All groups share one centre, and each spreads out both ways along 14 directions, with some noise.
(in the rows, 128 means zero)
Some rows, each with its group after it:
[124  94  97 143  93 135 116 148 130 150 164 124 151 167 120 108 132 115
 140] : (3)
[175 165 114 128  96 153 113 168 178 116 142 138 143  97 187 128 110 122
 129] : (4)
[142 153  98 103  79 118 199 115 125 182 145 127 165 167 100 169 114 125
 134] : (2)
[114 120 151  97 119 123  89 116 169 139 126 144 152 126  91 140 135 104
 121] : (3)
[142 173 143 144 122 103 137 131 158 133 114  80 166 164 102 193 109 118
 125] : (3)
[123  78 136 108 102 131 137 165 112 125 105  88 140 118 114 137 123 130
 162] : (0)
[105 133 130 130 119 115 101 133  77 148 108 125 158 129 152 144 144  90
 194] : (0)
[ 70 136  96 167 123 144 113  94 131 147 108 185 143 155 110 117 162 111
 130] : (0)
[ 69 147 157 126 106 134 147 111  79 135 124 129 166 162 114  97 114 119
 149] : (3)
[127  95 121 152  81 125  89 116 123 104 183  72 162 170  73 149 116 155
 126] : (0)
[140  97 121 141 108 189 146 144 106 123 110 120 113 125 125 114 133 147
 137] : (0)
[143 107 118 139 141 115 125 112 132 107 125 139 124 171 124 144 117 127
 136] : (5)
[167 134 102 140 103 127 152 172 128 117 145  91 136 165 143 148 101 151
 141] : (1)
[ 96 129 159 110 140  84 135 109  59 113 139 147 101 155 122 156 127 158
 143] : (0)
[130  77 105 141 128 131  75 151 139 118 152 144 127 127 124 101 137 123
 133] : (4)
[124 101 166 144 143 137 103 174  68 114 154 113 105 108 109 102 107 157
 123] : (5)
[146 165 124  92 129 183 133 111  74 114  92 101 132 126 133 109 147 132
 161] : (1)
[154  94 123 117 155 131 110 145 115 105 118 152 120 140 148 128 135 128
 146] : (2)
[148 103 161 106  98 119  87 110 156 161 181 148 192 115  78 140 119 106
 101] : (2)
[177 141 166  85 149 122  94 103 108  89 111 123 115 108 120 173 110 136
 151] : (5)
[114  70 151 104  90 124 158 132  86 128 137 124 123 113 158 146 146 146
 143] : (4)
[110 146 169 129 161 130 137 156 180 138  89 138 134 135 148 167 177 113
  81] : (5)
[ 77 113 139 132  91  96 114 142 123 136 139 162 124 139 126 165 130 134
 141] : (3)
[149 173 100 105 161 110 101 117 106 177 130 154 148 101 123 151 170 103
 129] : (5)
[ 71 121 137 225 100 148 109 133 170 118 106 127 120 145 152 120 118 110
 129] : (1)
[136  86 111  85 113 115 121 125 184  91 140 115 124 111 125  97 108 131
 118] : (5)
[110 130 143 146 108  95 149 156 166 168 155 106 149 161  89 171 127 132
  89] : (3)
[ 53 163 150 139 104 104 191  81 139 136 119 119 147 116 160 125 144 136
  93] : (4)
[ 53 142 101 126  87 118 190 136 166 107  64 104 113 135 119 130 104 143
 141] : (3)
[ 84 165 151 147 145 103 103 118  79 126 123 214 142 148 111 124  88 126
 152] : (5)
[118 115  97  99  82 117  32  98 209  62 178 148 125 116 111  92 101 132
 129] : (0)
[111 101 129  84 114  90 130 115  89 119 162 145 120 147 122 140 136 153
 137] : (0)
[ 80 162  94 172 105  95 175 127 141 104 106 106 145 164 179 145 122 141
 146] : (3)
[132 120  76 131 125 111  88 146 141 108 130 139 169 180 109  97  87  99
 185] : (2)
[ 92 108 135 149 116 121  99 146 149 130 104 136 132 124 130 164 155 124
 128] : (4)
[131 189 149  76 110 118 127  98 148  72 150  78 134 168 150  91  94 125
 149] : (4)
[128 108 107  54 147 127 140 120 174  99  95 143 124 123 131 103 138 117
 130] : (2)
[128 103  70 173 103 154 197  99 102 180 134 100 174 156 177 123 192 117
 126] : (5)
[147 147 100 163 133 138 125  68 165 123 136  94 123 146 195 140 187 104
 112] : (4)
[102 110 191 145 114 148 116 151 167 101 102 126 166 165 140 136 120 107
 126] : (5)
[165 129 150 103 122 148 142 147  79 132 116 136 161 156 129 151 106 122
 173] : (4)
[160 118 131 127 125 100  94 124 102  96 158  80 115 169 115 158 110 136
 164] : (1)
[153 138 116 113 117  88 162 155 133  99 191 138 124 128 129  91  38 167
 110] : (4)
[101  98 124 123 122 105 116 114  97 163 165 177 122 137 147 151 192 127
 123] : (3)
[158 112 145 156 152 123 114 127  98 149 121 196 156 165 128 164 111 102
 157] : (1)
[137 133 119 104 131  74 119  86  91 153 170 135 130  86 128 133 117 123
 141] : (1)
[ 59 176  77 113  85 105 185 131 124 139 127 132 140 153 137 120 137 150
 138] : (1)
[ 82 123 106 152  69  90  97 130 159 124 113 120 171 128 162 185 147 109
 172] : (3)
[101 111 163  98  96 153 158 145  83 131 117 132 156 124 139 109 128 137
 147] : (1)
[181  52 109 147 109 165 110 106 134  94 142  47 128 135 149 119 149 128
 141] : (5)
[117 179  87 149 121 148 105 109  99 157  84  74 125  28 110 125 153 122
 153] : (0)
[128 166 106 109  81 140 126 115 150 120 166 104 174 193 139  76  98  95
 159] : (3)
[131 107 127 114  63 165 152 110 162 102 150 134 141 168 118 168 149 170
 106] : (0)
[119  99 128 137 135 113 124 162 107 125 165 147 130 141 139 132 146 160
 107] : (1)
[136 167  98 102 149 111  97  86  86 103 158  89 111 134 103  86 119 151
 145] : (1)
[205  98 140 140 156 111 123 148 128 111 164  64 110 114 117 148 103 150
 107] : (1)
[123 157 103 167 154 101 104 131 121 122 111 173 114 133 131 158 115 129
 146] : (2)
[185 103 140 108 198 126 173 185  93 156 114 219 149 170 184  97 100  90
 153] : (0)
[112 104 129 149 131  90 126 130 138 131 124 128 108 157 137 204 162 135
 125] : (3)
[157 131  76 161 171  98  99 133 116 153 162 122 164 155  72 119 116 118
 121] : (4)
[100 137 106 154 129 132 126 134 139 125 139 120 132 142 130  99 134 133
 112] : (1)
[110 155 123 155 143 169 115 110 120 109 110 130 118 129 132  69 130 123
 124] : (1)
[144 150 112 122 152 165 137 157 139 107 124 112  99 140 141  74 130 142
 106] : (4)
[148 148 121  91 140 112 167 110  87 107 120 112 101 153 100 115  81 144
 160] : (1)
[114  84  90 184 115 137 165 166 137  93  92 122 150 161 184 114 118 132
 155] : (3)
[163  77  75 179 128 148  90 152 140 142 168 160 101 113 173 131 171 132
 117] : (0)
[131 118  89 147 184 138 140 128  64 164 101 143 140 106 111  97 159 128
 132] : (2)
[ 94 103 141 143 118 172  81 184 148 110  81 109 134 161  99 125 143 111
 150] : (4)
[ 96 158 116 139 114 132 150 110 163 133 146  89 153 136 145  86 147 123
  90] : (3)
[137 154 131 169  76 188 131 163 104 131 167 161 155  97 224  77 119 128
 139] : (4)
[ 87 156  96 154 132 151 108 189 126 140 132 104 110 114 115  80 155 149
 103] : (4)
[156  64  95 179 148 114 118 178 159 123 126 157 154 102 153 140 126 139
 108] : (3)
[100 132 138 146  97  85 107 141 152 118 155 137 181 198 134 155  92 108
 153] : (2)
[159 134  86 122 100 131 151 154 107 159 132  67 174 197 118 150 135 102
 180] : (5)
[139 127  78 159 113 145 179 157 133 147 118 122  93 115 144 148 143 159
 118] : (0)
[144  74 124  71  92 131 156 135 129 156 130  60 195 153 128 141 178 103
 145] : (5)
[146 106 137 118 142 190 134  97  94 144 116 121 108 126  59 100 128 128
 122] : (2)
[118 161 104 159 118 161  96 134 146 113 118 106 135 123 118  91 110 115
 143] : (4)
[152 162 141 121 132 153 144  99  78 150 132  83 175 126 164 120 169 111
 137] : (2)
[101 132 129 133  86 132  70 111 135 112 125 108 121  61 123 144 146 137
 139] : (0)
[ 87  89 173 154 132 159 164 140  74 143  92 114 141 130 162 128 179 137
 120] : (2)
[143 126 113  90 126 152 118  98 122 125 131 160  86  91 102 108 126 143
 132] : (2)
[132 130  60 141 106  92 166 160 151 160 181 132 157 135 132 102 105 141
 109] : (1)
[160 122  81 114 162  85 145 167 110  83 110 108  98 158 184 145 131 145
 175] : (2)
[117 123 121 143  71 100 198 151 103 150 155 125 194 127 126 131  70 150
 137] : (5)
[149 113 135 162 159  77 135 153  95 143 180 104 149 185 159 145 131 124
 128] : (0)
[130 155 150 103  86 163 110 176 113 130  88  82 153 121 118 151 110 116
 182] : (5)
[156 127  51  95 167 130 151  81  41 140 130  94  88 170  76  92 144 140
 170] : (4)
[ 72  93 141 150 104  93 146 148  93 174 158 125 133  70  83 139 141 165
  82] : (2)
[ 84  94 124 151 120 109 137 122  92 150 115  61 102  82 145 178 220 151
 114] : (2)
[167 153 106  71 158  79 138  88  59 138 141 100 111 103  81 156 122 157
 143] : (5)
[ 72 193  38 109 106  70  92 108  96 152 157 155 103 136 106 111 131 123
 184] : (5)
[176 139  94 138 110 134 167 158 176 110 151 163 119 177 142 148  82 153
 112] : (0)
[ 67 150 153 115 108 122 120  86 104 129 169 104 140  95 165  75 170 137
 101] : (3)
[116 127 129  55 129  91 128  87 169 116 105 181 100 137 111 181 144 124
 131] : (2)
[168  95  98  74 140 133 180 112 115 146 155 148 155 199 172 111 176 105
 130] : (1)

New rows. What belongs after each?
[133 130 145  92  98 124  94 103  55 135 176  81 123  98 136 138 161 141
 153] : (3)
[126 182 125  61 119 134 166 137 112 123 110  88 121 130 130 108 124 130
 148] : (5)
[132 124 134  53  87 140 145 118 166  69 110 124 198 144 187  75  96  99
 174] : (3)
[205 103 162  85 150 128 129 146  82  65 126 150 143 124 183 134  88 146
 166] : (3)
[153 142 107 136  61 172 195 127 129 168 157 112 149 182 159 135 130 121
 134] : (2)
[112 117  87 174  89 105 155 156  85 122 141 166 126 176 206 165 127 142
 188] : (3)
[ 35 163 157 125  89  93 136  92  76 151  90  72 179 152 135 171 169  93
 185] : (0)
[ 79 127 139 192  96 144 119 131 100 109 133  95 123 128 175 117 150 138
 136] : (3)
[112 149 135 141 133 105 195 122 137 116 100 106 159 184 174 161 140 126
 130] : (3)
[175 171 100  99 116 206 189  94 117 139 106 141 115 181 132  94 110 116
 151] : (2)
[181 180 103 136 127 158 140 139 146 119 143 111 158 116 202  98 126 117
 127] : (2)
[127 152  73 135 131 135 113 125 141 138 128 143 140 125 166  71 133  86
 157] : (0)
[143 170 152 132  96 100 130 112 138 111 143 102 119 102 158 159  82 128
 150] : (1)
[ 85 147  92 155 119  96  93 158 124 145 152 138 160 100 111 145 158 152
 102] : (1)
[191  40 164  60 120 155 118 169 121  88 171 119 171 143 109  76  81 139
 131] : (0)
[ 73 121 125 150 103  64 176 122 101 168 155 116 141 110 146 173 158 157
 103] : (4)
[130 149 100 127 103 117 141 133 105 124 148  89 133 136 144 122 122 139
 154] : (2)
[113 170  86 153 128 142 150 152 142 109  95 115 130 123 177  98 115 125
 151] : (2)
[141 130  26 206  81  98  93 203 116 118 147 105 121 126 203 155 120 134
 203] : (2)
[148  70 156 106  85 173 127  91 162  95 109  96 128 157 163  79  99  69
 184] : (1)
[114 114 132 116 109  75 124 132 127  94 145 100 118 101 164 169 137 157
 133] : (3)
[135 185 118 117 136 139  82 148 103 126 112 187 114  91 131 138 116 133
 162] : (4)
[158 134  95 155  95 136 101 138 105 127 174  75  90 109 162 144 150 150
 143] : (3)
[ 88 151 117 140 105 179 100 152  93 149  59 136 175 103 108 153 179 121
 158] : (1)
[192 159  77  89 124 142 140 167 131 122 126 135 115 131 131 124  95 135
 160] : (4)
[106 144 144 100 120 137 140 113 132 125 140  86 169 124 162 112 176 127
 101] : (1)
[ 93 148 129 172 129 131  88 113 151 117 119 125 200 122 120  86 114  97
 124] : (3)
[ 71 140 180 132 108 116  91 148 142  82 128 117 157 138 112 124  99 142
 121] : (1)
[102 147  94 127  79 121  94  98 114 127 153  75 163 114  90 112 125 126
 154] : (0)
[ 81 143 155 147  91 140 131 111 112 122 121 142 148 134 118 153 137 149
 121] : (0)
[112 125 169 113 143 100 158  63 135 127 146 122 200 134 135 115 151 119
  85] : (5)
[161 142 128 116 134 124 166 116 142 146 119 133 170 176 142 175 152 112
 122] : (0)
[167  93  97  77 178 151 122 179  80 131 139 169 111 156  86  69 124 142
 135] : (4)
[139 174 157 172 172 129  51 125  70 137 115 122 148  51 111 129 109 116
 146] : (0)
[100  97 119 141  73 128 141  95 144 159 175 109 135 172  99 140 151 125
 107] : (2)
[122  94 141 188 122 125 107 123 156 156 103 120 155 111 121 167 135  91
 134] : (1)
[108  59  85 157  97 140 119 172 132 154 127 152 130 157  98 122 126 119
 152] : (3)
[156 133 157  81 157 114 124 130 164 103  85 141 174 152 147 171 126  97
 142] : (2)
[133  98  95  96 141 130 152 134  48 160 147 180  69 143  89 117 131 154
 154] : (3)
[128  77  98 141 112 109 125  74 172 104 151 171 108 153 187 128 144 112
 137] : (4)
[ 84 176 131 136 147  70  98  86  95 145 118 136 127 128 147 166 162 108
 156] : (0)
[124 141 115 126 109 118 129 110 123 115 133 146 157 208 107 140 102 123
 158] : (0)
[126 163 141 101 135 143 176  71 115 162 144 132 160 157 141 104 168 116
 100] : (2)
[104 189  88 161  39 122  77 119 133 124 177 106 158 100 142  97  83 120
 173] : (2)
[101 173 128 160  88 129 162 111  85 122 152 114 137 198 162 145 123 144
 154] : (0)
[110 151 125  97 144  50 140 144 130  99 129 131 136 139 162 158 120 143
 137] : (2)
[140  97  54 207  87  97 100  73 135 131 127 122 141 127 126 206 137 119
 175] : (5)
[ 88 137 126 144 120  89 158 107 102 135 161 153 131 165 149 105 114 132
 132] : (1)
[100 120 151 108 158  91 114 122 134 100 114 193  85 148 147 140 120 127
 139] : (0)
[ 89 114 153 182 105 122 145 163 139 104 118 125 106 198 189 154 130 126
 144] : (0)
[111 104 132 141 122 180  94 142 154  95  73 116 135 100 132  84 133 109
 145] : (2)
[ 82 124 107 175 108 101 155 143 139 139 102  90 161 123 120 150 137 135
 121] : (3)
[112 146  71 119 109 119 107 112 139  99 129 172  79 138  82  91  63 136
 170] : (2)
[117  75 150 158 159 138 159 155  69 154 122 115 170 129 106 109 141 140
 108] : (3)
[105 114 135 142  84 146 124 168 136 132 116 106 153 122 138 141 133 127
 138] : (4)
[ 95 188  61 176 152 105 117 138 117 142 151 154  92  88 129 120 161 176
  85] : (1)
[183  78  96  85 118 149  60 150  93 118 172 100 119  67 145 120 181 153
 135] : (1)
[163  99  82 113 168 109  82 145 156 135  95 185 202 165  88 137 110  76
 167] : (2)
[ 81 149 109 167  79 125 147 135  78 154 106 141 144 153 121 172 126 130
 177] : (0)
[114 105 132  89  99 126 106 102 197  93 169 182 110  96 163 119 160 157
  72] : (0)
[131  88 116 166 108  96 184 177  98 113 165 162 124 198 214 155 123 159
 146] : (3)
[134 142 101 200 143 143  88 104 168 128 110  73 140 124 100 114 120  95
 126] : (1)
[109 139  73 138  52 149  74 113 134 123 150 144 114 143 182 128 150 103
 198] : (3)
[130 139 111 126  95 167 156 142 113 131 115  85 120 133 116 105 115 135
 151] : (3)
[107 129  97 194 108 131 120 144 102  99 111 103 111 119 160 132 116 145
 171] : (3)
[ 87  87  95 150 164  86 164 146 115 137 100 198  99 160  89 143 119 147
 125] : (3)
[179 133 142 138  94 191 120 135 151  99  73 100 121  90 123 116  55 103
 183] : (1)
[180 128 121 108  74 152 180  71 131 131 114  86 163 116 199 163 146 107
 171] : (4)
[173 122 105 167  72 137 130 102  69  96 159  85 145 149 148 139  74 147
 199] : (5)
[106 153 130 134  95 119  95 156 119 103 136 148 127 120 152 151 119 150
 147] : (1)
[129 117 120  98 160 162 164 121  52 131  70 152 109 132 133 112 149 130
 170] : (2)
[152 137 111 119 152  94 135 118 117  82 137 112 126  99 184 120 125 153
 133] : (3)
[144 133  74 124 133 124 157 111 115 156 124 155 123 123 124 121 127 116
 147] : (1)
[  4  80 147  96 122  72 158 172 143  88  60 100 143 107 154 114 153 141
 132] : (2)
[102  90 144 134 136 131 126 149 126  99 119 150  83 131 139 108 119 143
 131] : (0)
[ 66 168 115 113  88 121 186 120  90 191 134 134 196 128 103 103 131 113
 132] : (3)
[111  98  78 129 132  71  89 123 161  84 118 119 110 138 101 145 114 136
 152] : (3)
[119 108  85  87  89 119 165 132 169 152 104  72 169 133 120 133 147 102
 150] : (0)
[159 130 100 119 127 106 131 170 175 113 138 103 105  82 163 109 102 129
 127] : (0)
[103 166  82 157 125 135 111 140 127 170 111 110 140 119 114 127 160 109
 137] : (5)
[ 86 100 161 122 134 108 132 133 109 125  99 166 160 110 119 137 126 130
 131] : (3)
[121 156  83 101 133  90 159 117 141 151 139 136  95  92 103 130 128 154
 101] : (3)
